There are 5 ways to turn a row about zero (a turn may also mirror it). The second row of each pair is the first, turned, with some noise. The first 35 pairs use one turn. New pairs use 2 turns, one after the other, and a turn may come again.
In the rows, zero is written as 100.
Some pairs, each with its turns in order after it:
|  87 | 107 |  97 | 100 | 110 | 100 |
| 102 |  91 |  95 | 103 | 114 |  96 |	R

|  65 | 103 |  89 |  55 | 107 |  87 |
| 124 | 105 | 131 | 105 |  77 |  60 |	N

| 106 |  92 |  61 | 107 | 107 | 100 |
| 101 |  77 |  93 |  70 | 115 |  99 |	Y

|  88 |  87 | 118 |  72 |  96 |  98 |
|  97 |  89 | 113 | 123 |  99 | 124 |	W

| 100 |  69 | 130 |  98 |  87 | 113 |
| 125 |  99 | 125 | 126 |  85 | 109 |	W

| 101 |  70 | 123 |  77 | 103 | 104 |
|  91 | 126 |  99 | 100 |  94 | 134 |	Y

| 102 | 108 |  88 |  65 |  87 |  76 |
|  85 | 118 | 123 | 100 |  80 |  72 |	N

|  81 | 112 |  91 |  91 |  85 | 127 |
|  83 | 123 | 114 | 115 | 119 |  95 |	W

|  95 |  61 |  94 | 115 | 105 |  88 |
|  97 |  87 |  96 |  76 |  77 | 125 |	Y

|  73 | 121 | 104 | 112 | 114 | 109 |
|  99 | 105 |  77 |  73 | 116 |  96 |	K

|  86 | 126 |  92 | 118 | 122 |  79 |
| 121 |  97 |  66 |  93 | 115 | 114 |	K

|  91 |  72 |  89 | 102 |  62 | 120 |
|  92 |  76 | 102 |  57 | 117 |  89 |	N

| 116 |  91 | 118 | 100 |  75 |  98 |
| 134 |  96 | 111 | 105 | 109 | 108 |	W

| 121 | 102 | 117 | 108 | 108 |  99 |
| 121 | 104 |  89 |  92 |  87 | 110 |	W

|  63 | 125 |  96 |  92 | 104 | 119 |
|  85 | 126 |  77 |  79 | 124 |  87 |	K

|  95 | 107 | 107 | 108 | 116 | 121 |
| 118 |  99 | 101 | 110 | 117 | 111 |	N

| 94 | 91 | 62 | 78 | 84 | 99 |
|  99 | 117 | 107 |  70 |  98 |  67 |	N

|  90 |  68 | 118 |  97 |  89 | 117 |
|  84 | 110 |  80 | 104 |  87 | 129 |	Y

| 106 | 116 | 128 |  80 | 139 |  98 |
| 108 | 109 | 108 | 145 | 124 | 107 |	R

| 110 |  79 |  96 | 106 |  76 | 111 |
|  86 |  91 |  99 |  71 | 109 | 104 |	N

| 108 |  98 |  61 | 105 | 110 |  64 |
|  69 |  67 | 120 |  85 | 107 | 118 |	R

|  81 | 109 |  82 | 106 |  80 |  95 |
| 98 | 78 | 97 | 84 | 93 | 81 |	R

|  95 |  74 | 101 | 137 | 109 |  97 |
| 110 |  95 | 116 |  86 |  69 |  76 |	W

| 113 |  91 |  71 |  75 |  87 | 122 |
|  87 | 110 |  78 |  80 | 134 | 102 |	Y

| 120 | 128 |  98 |  74 | 123 | 110 |
|  88 | 113 |  58 | 107 | 107 | 121 |	W

|  96 | 120 |  92 |  92 | 118 |  80 |
| 104 | 100 |  69 | 114 | 106 | 109 |	K

| 100 |  58 |  88 |  84 |  59 | 105 |
|  84 | 125 | 151 | 112 |  89 | 112 |	K

|  68 |  79 |  56 | 111 | 115 |  76 |
| 131 | 105 |  67 |  79 |  75 |  67 |	N

|  59 |  95 | 113 |  82 |  54 | 107 |
| 139 |  98 | 111 |  79 |  81 |  57 |	R

| 119 |  96 | 112 | 117 |  89 | 125 |
|  63 |  93 |  96 | 114 |  98 |  98 |	Y

| 124 | 103 | 108 | 108 | 102 |  94 |
|  90 | 103 |  96 | 113 |  86 | 116 |	R

| 117 | 117 |  97 |  83 | 114 |  89 |
| 101 |  92 |  78 | 125 |  98 |  93 |	K

| 122 | 149 |  92 |  81 |  96 |  79 |
| 108 |  92 |  74 | 144 | 131 |  87 |	K

|  88 | 116 |  88 |  78 | 101 | 113 |
|  91 | 101 | 104 | 104 | 116 |  72 |	R

| 106 |  68 | 113 |  87 |  72 |  67 |
|  92 | 134 | 100 |  69 |  70 | 105 |	Y

New pairs, each followed by its turns in order:
|  91 | 101 | 100 | 102 |  73 | 151 |
|  92 |  94 | 118 | 140 |  63 |  92 |	K N

|  57 | 118 | 131 | 122 |  87 | 108 |
| 138 | 120 | 136 | 106 |  79 | 102 |	K N

|  80 |  78 | 121 | 102 | 119 |  99 |
|  71 | 124 | 110 |  99 |  99 |  94 |	K K

|  82 |  88 |  74 | 115 | 115 |  94 |
|  80 | 131 | 100 |  89 |  93 |  90 |	N N

|  55 | 128 |  96 |  67 | 132 |  83 |
| 118 | 162 |  68 |  90 | 102 |  95 |	K K

|  87 | 127 |  78 | 110 | 144 |  89 |
|  44 |  99 | 104 |  83 | 106 |  90 |	K R

| 106 | 107 | 111 | 116 | 102 |  91 |
|  98 |  98 |  85 |  83 | 104 |  98 |	N R

| 109 | 116 |  77 |  86 | 127 | 120 |
| 136 |  76 | 108 | 110 |  95 | 109 |	R Y

|  79 | 115 | 123 | 128 |  94 | 108 |
|  87 | 126 |  80 |  71 |  98 |  98 |	R N

| 116 |  95 | 102 | 121 | 106 |  81 |
|  89 | 109 | 106 | 108 | 116 |  77 |	N W

| 105 |  93 | 140 | 121 |  96 | 113 |
|  84 |  82 |  79 | 106 | 101 | 134 |	N Y

| 106 |  80 |  90 |  96 |  80 | 101 |
| 108 | 108 | 114 |  97 | 103 |  74 |	Y N

| 119 | 109 |  98 | 110 |  78 | 110 |
| 127 |  91 |  96 | 110 | 106 | 114 |	N Y

| 114 |  88 | 119 |  65 |  96 |  97 |
|  71 |  68 |  90 | 103 | 100 | 108 |	W Y

|  75 | 101 | 103 | 121 |  75 | 113 |
|  86 |  66 |  83 |  99 | 116 |  99 |	W K

| 116 |  77 |  88 | 139 |  93 | 132 |
| 102 | 114 | 128 | 130 |  63 | 101 |	K R

|  95 |  96 | 116 |  94 |  85 |  99 |
| 111 | 107 |  99 | 101 | 119 |  94 |	Y K

| 116 |  93 |  87 | 105 |  69 |  66 |
| 132 | 120 | 110 |  85 |  76 |  81 |	R R

| 125 | 135 |  99 | 104 |  89 |  71 |
| 116 |  96 |  82 |  88 |  64 |  74 |	K W

| 105 | 111 |  93 |  79 |  98 |  40 |
|  78 |  61 |  94 | 143 | 118 |  88 |	Y K

|  89 | 110 |  88 | 115 |  94 | 104 |
| 118 | 111 | 112 | 104 | 100 |  98 |	W Y

| 111 | 105 | 117 |  99 | 117 |  98 |
| 117 | 103 |  86 | 108 |  93 | 105 |	Y R

| 101 | 111 |  68 | 106 |  89 |  68 |
|  90 | 106 |  87 | 106 |  88 |  58 |	N N

|  99 |  79 |  89 | 126 |  98 |  96 |
|  91 | 104 |  95 | 133 | 109 |  97 |	R W

| 102 |  97 |  87 | 112 | 114 | 118 |
|  89 |  94 | 100 |  98 | 127 |  89 |	R R

| 102 |  81 | 111 | 131 |  73 |  96 |
|  98 |  89 | 130 | 103 |  97 | 135 |	K N

| 103 |  92 | 140 | 110 |  98 | 147 |
|  55 |  92 | 104 | 118 | 104 | 140 |	K K

|  75 | 122 | 116 | 106 | 100 | 114 |
|  86 | 111 |  72 | 111 |  89 | 110 |	K K

|  85 |  89 | 119 | 124 |  83 | 156 |
| 110 | 101 | 112 |  66 | 141 |  56 |	R Y

|  85 | 103 | 104 | 106 |  62 | 111 |
| 116 |  96 | 114 | 131 |  87 | 114 |	K N

| 109 | 113 | 128 |  55 | 102 | 103 |
|  98 | 141 |  91 | 110 |  85 |  73 |	W W

| 138 |  85 | 143 | 103 | 104 | 106 |
| 143 |  89 |  69 | 104 |  99 |  76 |	Y R

| 102 |  93 | 105 |  97 | 135 |  82 |
|  87 |  80 | 105 | 123 | 105 | 123 |	R Y

|  82 | 103 | 128 |  99 | 110 | 104 |
|  96 | 101 |  70 |  97 |  81 | 104 |	Y R

| 116 |  68 |  72 | 134 | 102 | 118 |
|  65 | 118 | 121 | 100 | 131 |  76 |	N R

| 116 |  92 |  95 |  88 |  98 |  84 |
| 109 |  94 | 101 | 102 |  92 |  76 |	N R

|  95 |  77 | 156 |  93 | 107 | 112 |
|  84 |  78 | 143 | 133 |  94 | 110 |	K W

|  83 | 133 |  62 |  93 |  78 |  73 |
|  74 |  97 | 120 |  95 |  88 | 153 |	R K

| 123 | 109 |  59 |  91 |  84 | 120 |
| 113 | 128 |  63 | 114 |  76 |  94 |	W N

| 104 |  56 |  85 |  79 | 158 |  69 |
|  89 | 100 |  37 |  56 |  70 | 108 |	W Y

|  89 |  95 |  96 |  98 | 111 | 110 |
|  93 |  99 | 100 | 102 | 117 | 102 |	K W

|  77 | 103 | 106 |  86 |  93 | 115 |
| 128 | 110 |  95 | 102 |  99 |  89 |	Y K

|  96 |  78 |  87 |  61 | 106 |  89 |
| 105 | 120 | 124 | 133 |  91 | 112 |	R Y

| 128 | 109 |  96 |  80 |  76 | 110 |
|  94 | 104 |  62 |  95 | 115 | 114 |	Y K

|  87 | 109 |  75 |  98 |  95 | 102 |
|  99 |  99 | 114 |  77 | 111 | 105 |	Y Y

| 144 | 110 | 108 |  74 |  68 | 105 |
| 111 | 114 |  82 | 119 |  66 |  59 |	R Y

|  89 |  88 | 137 |  81 |  91 | 125 |
| 125 | 103 | 112 | 123 |  67 | 119 |	N W

